All groups share one centre, and each spreads out both ways along 13 directions, with some noise.
(in the rows, 128 means zero)
Known rows, each followed by its group:
[119 140 150 120 172 108 114 129 114 132 133 129 136 125 149 161 128 141
 117] : R
[172 178 135 118 103 145 137 115  82 160 132 182 139 114 107 141  63  96
  89] : H
[138 139  73 109  55 137 137 108 105 149 104 134  97 126  94 104  94 119
  94] : H
[192 169 119 122 146 142 118 147  97  77  74 161 131 113 131 155 195  94
  83] : M
[123 135 133  76 109 157 131 143 133 138 115 130 159 174 146 198  91 143
 128] : P
[160 125 153 134 117  80 100 156 129 103  88 111 143 147 154 158 121 120
 120] : H
[ 96 130 192 132  70 110 131 147 110 131 107 122 124 179 121  98 202 119
  82] : P
[192 180 163 116 157  65 141 138 113  87 126 165 119 145 114 139  96 148
 107] : M
[ 81 121 111 112 143 157 148 128 137 116 102 121 118 118 142 103 156 114
 108] : V
[ 80 161  92 135 102 120  96 160 106 108 132 169 130 139 143 162 177 195
 146] : P
[177 125 141 125 105 180 109 148 159 121 155 149 168 148 125 187 141 106
 165] : M
[151 143 159 133 165 145 178 121 115 124 112 154 172 143  94 146 113 115
 109] : H
[148 130 143  73  97 100 134 117  86 136  98 112 118 151 159 132 197 139
 101] : P
[118 102 147 163  77 132 152 188 129 129 109  61 135 105 174 141 115 132
 127] : M
[120 159 113  86 179 145 122 126 127 129 112 174 179 139 113 170 128 131
  88] : H
[116 125 165 156  49  74 180 146 128 104 122 121 141 109  98 129 167  92
 104] : H
[168 125 124 143  40 145  96 130 137 141 158 139 126 128  78 183 172  64
 148] : M
[120 135 154 190 174  60 129 134 125  82 109 144  95 116 143  56  87 128
 159] : P
[176 132 167 138  94 160 121 148 139 120 166 105  83 164 112 130 173 127
 127] : V
[ 86 146 135 105 112 100 138  84 137  89 111 153 116 148 118 142 136 121
  81] : V
[ 99  94  76 173  73 171 113  94 111 133 114 103 117 112 128 164 152 116
 147] : M
[132  97  98 115 119 127 163 101 146 141 139  86 101 129  79 102 130 136
 131] : V
[201 107 131  57 109 135 158 126 142 138 127 116 171 158 147 181  95 144
 162] : P
[ 86 143  67 178  95 116 157 145 128  78  88 136 106 127  72 120 136 160
 105] : M
[144 151 140  90  76 150 181 158 146 138 157  95 104 103 120  93 112 138
  41] : R
[161 175 121 118 173 146 133 125 143  70 191 174 102 130 150 133 136 210
 156] : P
[158 104 120 137 140  93 128 126 122 133 136  80 170  40 192 152 121 143
 106] : R
[ 79 102 101 115 108  87 148 134 141 106 101 131  90 139 160  85 105 119
 231] : R
[189 109  98 156  84  44 153 140 113 144 132 127 167  85  72 103 137 134
 160] : R
[ 93 146 110 125  83 113  97  96 110 141 115 147  96 100 107 121 143  61
  81] : P
[132 120 162 118 129 165 186 105 163 106 139 121 130 145 123  84 101 134
  97] : V
[109 116 147 137 135 147 114  64 169 133 183 162 172 126 102 147 104 107
 124] : R
[ 97 163 125 144 196 106 114 109 123 151 195 176 127  81 109 142  72 130
 149] : R
[152 114 151 173 155  65 130 154 111 113  89 104 112 108 130  96 139  86
 154] : P
[130  81 126 170 129  83 125 101 138  84  97  91 162 113 155 180 128 129
 142] : R
[ 69 137  83  66  39 160 131 143 171 123 132 122 113 140 114 162 142 128
  93] : P
[129  99 138 142  97 150 160 138 157 113 109 118 169 138 124 102 133 125
 115] : M
[197 176 134 129  74 114 169 173  87 106 118 141  63 119 136  70 102 136
 126] : R
[128 145 134  96 134 161 124 142 125  99  68 131 100 167 124 145 178  74
  97] : V
[133 161 165 123  90 135 117 168  95 109 104 134 109 172 160 138 173 156
  87] : R
[125 135 112 118 169 178 131  95 124 133 122  98  68 126  84 123 158 100
  72] : V
[114  96 119 119 154  65 157 165 188 101  98  50  99  89 112 138  82  70
 133] : P
[135 159 111 134  34  78 135 149 116  97 133 139 100 135 105 155 139 157
 110] : M
[ 92 164  99 104 117 146 118 141 112 128 103 156  88 112 163  94  86 117
 118] : M
[157 123 108 142  89 101 140 126 152 153 176 150 177  91  63 123 106 119
 139] : R
[133 169 145  87 125 165 130 156 109 142 151 144 111 132 162 111 151 157
  90] : R
[162 154 100 112 144 143 176 138 109 131 151 146  92 124  98 152  85 139
 192] : H
[162 157 144 154 168 177 113 141 116 135 156 104  71 143  90 159 126 125
 103] : V
[ 93 120  99 108 130  59 152 141  89 143  67 101 134  92 168  99 118 147
 109] : V
[141 131 111  70 162 179 143 126 144 128  90  90  91 156 116 120 105 118
  61] : H
[141 128 163 134 185 125 159 127 112 125 107 133 173 124 145 145 103 127
 115] : H
[112 154 105  60 141 159 184 104 146 133 133 133 113 111  97 159  79 102
  85] : H
[107 117  99 118 100  54 133  96 103 122 113 124 108  84 164  92 143 139
 138] : R
[134 146 127  70 153 103 113  94 130 116 139 146 107 130 122 119 193 130
 100] : H
[124 121 147 165  57 167 177 119 167  81 155 119 112 120 158  91  77 146
 114] : R
[ 96 114  94  88 160 165 119 101 170 119 157 151 141 121 159 157 121 128
 195] : H
[145 156  90  92  50 155 124 150 176  68 123 178 151  96 156 158 133  97
 106] : V
[118 125 166 129 100  82 154 110 143 101 124 149 177 105 106 180 151  58
 111] : H
[155 117 145 143 151 141 160 150 169  98 105 141 204 106 114  87 154 102
  87] : M
[121  90  72 147 174 112 184  89 158 101 133  88 134  84  89 119 131 160
 143] : V
[160 165 146 172  73 140 144 144 145  98 202 183 134 117 126 100  92 180
 145] : P
[134 133 161 102  38  99 143 151 152 138 164 120 102 168 119 133  80 135
 148] : M
[154 125 153  96  48 145 158 134 159  97 136 124 152 167 162 148 116 164
 107] : M
[173 160 135 145 139 105 136  92 104 123 148 135 113  91  88 147 121 111
  64] : R
[183 135 196 140  50  97 158 188 129 115 125  91 129 146 140 142 108 118
 104] : M
[108 117 153 150 131 160 169 119 161 106 129 130 163 146 112 122 110 135
 101] : H
[ 76  99 130  77  98 178 166 124 183 118 128  95 130 187 101 133 178 139
 106] : P
[133 136 159 114 179 114 155 139 171 127 184 126 109 134  90 130  90 126
 162] : M
[ 81 138  97 150  88 138 126 163 108 154 153 117 148  67 162 163 129 158
 117] : P
[ 76 108 120 123 165 176 118 120 145 111 102 125  87 156 130 129 176  68
 190] : R
[123 150 103 134  71 116 155 145  98 155 152 132  99  69 149 121  62 132
 146] : H
[178 126 110  79 101 108 128 110 176  80 151 143 141 134 141 176 110 144
 158] : V
[106 119 135 105  95  63 134 133 165 127 133  92 118 104 103 152 116  90
  92] : P
[165 124 128  99  96 100 131 150 174  79 117 160 170 128 154 192 102  86
 198] : V
[ 63 116 120 144 161 148 171  99 187  57 139 124 132 105 120 147 152 125
 114] : V
[ 78 114 109 165 136 152 158 153 154 122 131 104 106 138 104 127  71 143
 164] : M
[101 133  92 131  64 116 169 150 118 129 117  99  82  98  83 100 175 123
  90] : H
[117 145 140 112  76 167 104 203 133 135 142 110  87 200 134 133 160 179
 142] : V
[147 160 118 137 134  55 149 141 112  63 120 114  60 103 147  97 143 183
 109] : P
[202 150 160 109 172 122 132 108 105 114 108 133 117 161 124 144 102 124
 109] : V

New rows, each followed by its group:
[100 122 150  95 137 179 100 120 189 105 134 128 151 165 158 221  79  95
 124] : R
[178 103 115  79 128 121 186 129 172  99 120  75 129 147 101 179 123 142
 131] : P
[164 155 169 137  71 180 127 121 145 101 160 190 144 127 136 106 144  82
 119] : V
[154 156 180 109 161 137 103 181 158 128 146 126 118 128 142 190  82  69
 129] : P
[139 131 127 127 183 141 100 136 102 136 150 104  89 171 140 126 183 210
 155] : V
[146 160 142 116  83 166 121 146 146 116 171 155 116 143 111 150 156 122
 112] : P
[139 126 136 170  74 133 144 149  97 144  98 121 113  89  92  93 165  38
 104] : V
[159 129 120 122  72 162 143 201 181 107 138 114 131  99 143 170  91  78
 159] : V
[154 153 152  86 149  88 126  87 109 131 143 174 153 104 153 172 104  92
 141] : H
[128 139 189 162 139  93 135  82 138 134 158 139 131 129  66 145  82  76
  87] : R
[186 132 114  96  94  77 144 148 124 121  96 133 108 144  94 133 104  91
 163] : R
[131 141 135 112  63 125  99 163  90 154 116 115 107 100 209 145 114 107
 133] : M
[101 168 139 137 142  98 147 119  93 121 149 138  80  62 160  59 151 140
  75] : M
[150 159 124 105 180 131 143 155 121  80 119 136  98 140 140 156 168 162
 140] : M
[126 160  61 110 118 138  83 170 111 147 117 150 130 116 155 164  59 171
 144] : H
[166 104 119 164 149 121 119 152 106  89  84  84 144  96 205 172 163 139
 154] : R
[118 136 138  93 137 134 138 115 171  90 127 151 152 172  81 153 170 125
  94] : H
[171 133 161 120 134  80  92 125 131 106 130 149 157 140 180 174  77 131
 162] : H
[117 126 112 113  79 110  96 142 116 182 124 116 143  70 126 187 110  42
 105] : P
[ 98 124 112 149 186 157 131 171 188  98 158 103 101  90 114 145 141 105
 159] : P
[152 165  76  98 116 189  76 133 127 148 171 186 127 103 146 141 108 138
 145] : V
[ 92 121  77 158  82  86 160 101 145  79 103 152 151  94  79 134 151 122
 116] : V
[127 143 173 142 106  54 118 126 128 111 145 139 148  75 161 168 115  96
 102] : H
[162 102 180 159 117 111 163 122 121 130 112 103 144 145 109 101 135 100
 124] : P
[132 107 178 107 129 152 157 159 122 135 103  92 134 164 157 114 179 121
 127] : P
[116 169  58  76  82 129 115  99 119 146 137 183 136  94 135 107  61 164
  75] : V
[ 75 136 103 146 119 124 141 145 113 117 133 117 118  58 181 100 153 160
  93] : M
[151  97 134 109 139 151 125  68 165 105 132 103  91 145 139 117 115  99
 141] : H
[146  93 108 146 134 135 187  88 183  84 148 110 142  84  98 121 142 106
 146] : V
[156 135 137 121 124 146 125 176 106 150 139 122 147 100 172 114 167 146
 129] : R
[124 121  61  93 116 114 141 147 148 107  76  80  93 148  96 155 107 152
 103] : H
[123  92 125 109 105 157 148 147 114 158  67  90 161 155 133 167 117  87
 134] : P
[156 162 123 127  73 114 120 192 103 125  99 139 119 144  88 146 170 106
 101] : H
[191 148 137 134 130 126 116 152 163 104 178 154 140 133  87 188 130 124
 167] : P
[105 135 155  93  88  65 153 160 181  93 146  85 102 137 107 149 132 148
  75] : P
[ 89  80 100 157 103 101 170  86 168 119 137  99 132  90  73  83 143 111
 121] : P
[ 69 125 109 161 133 130 146 166 169  97 161 114 125  59 120 188 163  94
 166] : H
[114 137 122 156 102  62 134 121  89 123 138 109 106  87 155 135 132 170
 117] : M
[170 104 112 148 159 179 183  89  98 119 101 104 119 112 130 102 133 126
 134] : P
[130 130 122 123 145  67 151 122 163 110 166 141 121 156  53 135 128 160
 172] : M
[117 135 130 169 141 134 160  90 122 139 162 160 142 132  82  88  77 165
 124] : V
[102  87 172 180  58  92 138 128 166  95 134  88 139 108 167 104 136 114
 120] : H
[ 58 130 156  95 146  84 134  69 143 110 150 162 140 124 176 136 106 134
 139] : V
[ 67 113 160 143 143 108 188 118 133 104  90 125 147 114 137  95 115  96
 108] : V
[176 131 183 117 160  74 148 135 101 128 114 110 131 100 191 155  94  90
 152] : H
[112 181 113 123 198 163 110 158 147 125 184 156  84  66 111 151 130  90
 133] : M
[ 65 120 151 137 139 132 121 120 139 125 168 115 101 114 160 126 176 139
 145] : V
[172 139 126  68  65 110 126 159 122 134 130 100 106 114 141 166 186 103
 107] : P
[133 171 130  83 157 116 105 160 162  98 153 141 102 121 108 196 168  99
 111] : H
[ 99 131 110 130 186  59 138 168 107 118 120 113 150  69 176 173 151 157
 169] : H
[163 124 121 110  54 135 143 174 181 132 176 108 132  90 116 148 112  95
 142] : P
[148 130 130 162 151 132 167 138 101 119 111 128 132 130  91 121 154 132
 143] : H
[ 88 105 164 185 123  82 184 179 120 104 104  86 138 144 137  93 144 184
 139] : V
[164 158 100 100 140 137  91 124 155  99 151 157  90 150  88 179 145 111
 155] : H
[ 94 138 161 154  80 149 132 155 152 128 154 148 129 156  96 123 120 103
 137] : R
[132 148 157 130 194 107 130 104  98 103  85 143 104 156 162 106  82 127
 126] : P
[132 163  68  72 131 127  84  78 136 123 154 155  70 106  93 147 158 111
  95] : H
[155 147 100  71  82 100 173 160 109 127  99 129  96 154  93 143 135 129
 149] : H
[180 161 135  60 139 130 109 130 126 119 112 174 136 184 104 161 150 110
 131] : H
[144 125 145 122 132  49 147 120 100 105  72 144 160 153 136 130 119 133
 146] : V
[146 122 139 121 204 163 164 137 167  97 133  97 119 116 100 145 154 102
 115] : M
[164  61 147 113  79 147 141  37 133 138 103 113 159 194 121 114 133 110
 149] : M
[146 118  77 100 132  84 152  92 139  98 135  91  94  83  97 143 197 140
 104] : P
[104 142 162 160 111 163 102 142 115 110 153 127  83 172 122 114 232 160
 116] : V
[143 155  78  88  93  70 142 107 121 106 132 143 116 124  95 144 115 182
  88] : R
[111 127 158  97 133 159 142 105 151 108 138 123 109 141 183 123  99 131
 121] : R
[144 130  57 103 136 167 126 129 119  75  88 129  91 133 162 150 180 156
 164] : R
[ 78 142  70 148  89 186 116 106 140 119 169 129  74 100 103 176 138 125
 136] : M
[187 143 180 159 142 139 156 133  89 100  75 114 116 134 151 112 109  97
  79] : M
[102 136 170 134 151 163 147  88 131 136 179 136 124 112 140  87 142 140
  82] : R
[112 152 117 112 215 167 156 128 141  95 152 107  59 116 122 152 138 136
 132] : M
[125 150 151  72 129  93 160 106 103 110 111 101  72 132 208 111  76 169
  86] : M
[144 125 109  76 175 163 154 108 159 118 167  83  35 122 153 106  85 151
 150] : H
[235 128 155  89 156 183 148 100 171 130 193 132 120  98 130 135  85  63
 158] : P
[107 123 118  88  40 147 124 167 177 150 163 127 168 141 104 196 126 116
 132] : P
[150 145  83 155 178 144 134 127  95 122  83 149 154 144  60 154 132 151
 107] : H
[108 100 124  61 102 145 113 171 157 168 100 105 171 157 146 199 111  84
 160] : P
[116 147 164  85 125 124 146 134 145 131 167 149 129 108 172  62 130 140
 110] : M
[124 116  98 125 131 105 107 109 142 104 129 134 128 133 135 142 150 155
 167] : H
[180 119 130 124  97  46 115 153  91 146 117 100 116 137 138 138 138 153
 169] : V
[140  65 154 182  71 112 160  81 140 108 107  72 106 127 138  66 127 109
 121] : H
